The groups are shells around one centre, one inside the other: the same stretched ball of 8 dimensions in 7 sizes.
In the rows, zero is written as 128.
Some rows, each with its group after it:
[112 176  93 115 190  88 157  31  99 185 131] | Q773
[130 141 122 118 150  87 178  63 161 131 135] | Q518
[125 123 114 141 133 133 107 122 116 106 171] | Q21
[132 155 142 101 160  91 117  70 129 189 101] | Q372
[104 137 103 101 165 118 155  76 162 112 145] | Q304
[167 116 132 104  80  78 142 148 150 133 136] | Q304
[111 133 142 144 169 161 111  87 125 128 162] | Q518
[118 121 119 153 145 133 140  95 150  78 171] | Q981
[122 148 112 108 172 191  70 112  91 111 154] | Q372
[154 136 140 156 147 124 104  88  89 124 160] | Q21
[108 144 113  95 171 140 118  90 116 153 151] | Q773
[174 141 109 137 102  48 183  90 127 130 142] | Q372
[169 170  93 133 143  86 147  66  85 132 134] | Q304
[125 148 106 167 158 132 150  71 106 114 174] | Q304
[126 140 141 129 172 126 118  69 105 157 154] | Q21
[103 136 115  89 161 115 139  87 155 145 136] | Q981
[143 129 120 125  94  19 174  99 176 153 111] | Q372
[139 177  93  98 177 103 163  43 116 143 121] | Q518
[114 124  93 119 106  80 169 122 173 120 147] | Q773
[141 169 122 117 176 124 104  64  80 172 125] | Q981
[125 165 115 149 178 150  93  73  67 158 150] | Q372
[145  85 136  88  53  85 150 187 233  80 126] | Q372
[134 136 101 104 116 108 160 120 148 126 147] | Q981
[151 118 118  91 109 104 163 125 163 100 151] | Q518
[141 151 117 134 155 107 109  81  80 157 149] | Q773
[125 112 132  83 110 109 129 144 170 138 138] | Q304
[162 160 126 119 164 109 109  64  91 137 123] | Q773
[146 139  78 104 103  61 194 105 164 105 138] | Q518
[183 167 111 116 148  65 147  54  75 155 129] | Q518
[164 116 136 103 104 121 135 138 147  99 153] | Q518
[ 99 155  98 148 189 108 161  35 115 141 163] | Q304
[114 126 130 104 158 126 143  89 150 129 155] | Q304
[107 134 115 111 140 114 104 115 137 152 132] | Q372
[136 127 101  99 105  96 152 130 173 100 133] | Q571
[158 110 128 144  91 133 131 151 141  78 172] | Q304
[159 112 118 155  85 109 120 150 135  76 163] | Q304
[146 163  94  87 146  78 149  78 107 165 124] | Q571
[135 118 138 102 103  65 119 130 167 155 113] | Q21
[141 116 109 135  78 133 135 169 173  73 150] | Q21
[157 104 145 145  88  99 124 142 160  90 148] | Q981
[141 178 105 102 203 118 105  37  44 178 141] | Q518
[148 156 120  80 144 110 108 101 112 166 111] | Q981
[179 141 120 127 121  94 116 103  98 113 139] | Q773
[140 142  92 148 128 102 167  92 121 104 168] | Q981
[188 144  97 111  95  83 140 123 121  90 129] | Q372
[153 151 100  96 116  81 151 108 129 149 123] | Q571
[128 134 136 144 150 152  80 109 111 120 147] | Q773
[161 156  90 127 110  39 181  82 123 150 128] | Q518
[166 111 134 126  81  79 147 138 170  95 136] | Q571
[145 149 111 106 130  90 114 105 115 154 120] | Q981
[175 144 118 105 126  69 141  91  91 154 143] | Q372
[147 139  94 113 112 138 128 139 122 100 154] | Q304
[110 152 106 147 170  76 177  36 136 147 145] | Q21
[126 133 101 118 147 188 111 125 127  65 172] | Q21
[137 104 144 106 103 132 103 157 170 100 141] | Q571
[163 136 116  97  79  49 149 135 151 163 107] | Q518
[147 101 149 112  84 126  89 176 166 104 134] | Q773
[171 102 124 153  80 127 116 161 138  44 175] | Q372
[117 144 101 164 165 120 173  55 126 102 177] | Q21
[165 100 144 108  51  68 132 176 192 114 117] | Q304
[159 147 129  89 151 111 114  87 110 140 125] | Q571
[177 133 119 127  89 102 129 137 138  94 130] | Q981
[191 106 137  82  52  80 124 181 171  97 118] | Q372
[140 136 123  94 122 114 132 120 155 131 122] | Q571
[134 165  99 144 159 135 124  77 102 123 139] | Q21
[131 138 127 121 151 111 123  85 143 121 129] | Q571
[166 134 127 124  95  71 140 121 137 139 124] | Q571
[151  93 115 125  66  99 170 163 200  48 165] | Q518
[135 175 111  91 196  84 141  27  83 195 124] | Q773
[133 110 134  98 103  75 147 128 183 131 130] | Q571
[165 163 100  84 150  60 163  59  98 163 127] | Q21
[133 160  94  99 162 132 116  89  90 143 144] | Q981
[100 160 112 107 181 102 149  51 137 177 123] | Q21
[160 141 109  93 133  80 151  90 123 127 139] | Q773
[143 122 123  86  96  57 143 130 173 148 112] | Q981
[140 141 106 116 116  64 157 100 132 159 134] | Q571
[145 129  97 109 102 119 127 146 135 100 151] | Q773

New rows, each followed by its group:
[157 153  93 120 138 113 131  96  86 121 155] | Q981
[143 186 106 115 209 121 108  28  27 194 145] | Q372
[116 111 135 135 111 114 135 131 178 116 147] | Q571
[157 145 146  92 132  96 108 103 132 165 100] | Q21
[111 143 100 148 168 158 140  82 109 106 184] | Q773
[133 135 134  85 137 101 131 102 159 149 114] | Q981
[145 157  96 126 133  85 163  81 123 138 134] | Q571
[185 135 124 105  90 114 114 151 107 125 139] | Q372
[106 136 105 113 144  99 137  97 146 144 141] | Q981
[155  95 130 138  67 113 129 173 179  60 156] | Q571
[136 172  95 115 178  69 159  31  98 165 128] | Q773
[158 152 103 139 166 144 139  68  84  83 176] | Q372
[116 104 128 122 106 149 118 161 161 105 170] | Q518
[128 153 109  95 168 129 144  74 127 133 140] | Q571
[135 140 136 114 143 133 101 111 106 164 141] | Q21
[173 106 126 119  46 118 122 199 174  74 137] | Q372
[123  97 114 138  94 149 131 164 191  37 170] | Q304
[109 106 114 139 124 145 148 127 178  61 179] | Q773
[108 147 122 120 180 101 151  49 130 159 144] | Q981
[110 143 101 133 179 149 143  68 123  97 172] | Q981
[150 105 131 125  74  87 138 159 168 109 147] | Q571
[120 117 140 132 136 157  96 129 144 106 155] | Q571
[109 143 133 135 177 125 114  65 132 139 135] | Q21
[118 136 127 128 141 118 142  95 161 128 134] | Q773
[118 151  96 134 148 142 129 100 116 124 154] | Q773
[100 156  75 137 170  88 184  47 127 135 161] | Q518
[109 133 102 128 149  71 196  62 163 130 158] | Q21
[152 111 117 106  78  98 153 156 175  95 145] | Q571
[118 131 105  95 124 124 137 129 150 132 147] | Q773
[111 125 139 134 154 127 115  90 164 108 135] | Q372
[143 160  95 109 148 107 144  79 132 114 121] | Q21
[126 135 111 146 148 150 133 100 114 101 178] | Q571
[150 124 127 110  98 103 125 138 177  97 115] | Q304
[164 145 132 132 145 114 125  82  96 128 148] | Q981
[125 160  99 118 187 113 154  42 102 136 155] | Q571
[119 107 117 114 106 115 137 145 172 102 159] | Q571
[150 143  90 161 116  91 173  92 128  92 160] | Q21
[136 127 133 108 159 155  98 105 114 105 162] | Q21
[166 144 109 126 120  66 165  86 113 136 146] | Q773
[158 172  96  89 153  82 130  72  87 168 115] | Q773
[160 159 111  97 138 116 108 102 100 143 119] | Q571
[182 122 144  72  91 114  95 161 133 128 119] | Q372
[162 123 140  88 104  87 119 131 151 134 118] | Q571
[153  99 148 132  78 130  83 177 173  71 133] | Q518
[107 154 103 116 199 118 162  33 116 137 161] | Q21
[115 112 120 148 132 135 134 115 150  84 179] | Q981
[128 142 139  98 145  88 120  92 122 199 121] | Q518
[178 116 140 123  79 101  86 162 128 109 130] | Q21
[114 139 120 127 167 106 125  73 110 155 154] | Q773
[139 159 114 118 156  42 155  45 115 184 116] | Q21
[155 166  95  91 159  90 131  70  84 155 130] | Q773
[118 114 111 122 114  81 158 115 172 113 153] | Q981
[143 144 115 119 139 155  99 122  97 124 153] | Q981
[151 140 117 101 160 125 118  86  92 121 160] | Q372
[162 128 135 120  99 109 121 139 125 138 140] | Q21
[ 99 150 100 132 175 130 127  71 122 133 150] | Q773
[184 107 154 155  71  97 108 154 147  85 138] | Q372
[123 144 117  85 147  69 178  69 175 156 113] | Q518
[158 130 119  76  96  87 113 146 147 138 111] | Q304
[164 134 131  99 110  84 100 127 110 158 124] | Q304
[144 164  85  86 138  43 175  69 117 182 120] | Q21
[141 149 118  99 136  57 147  79 140 170 107] | Q571
[152 124 140 127 120 179  68 152 121  87 147] | Q304
[163 117 145 118 114 140  92 139 141  81 139] | Q773
[135 143 120  97 167 174  78 111  80 130 160] | Q372
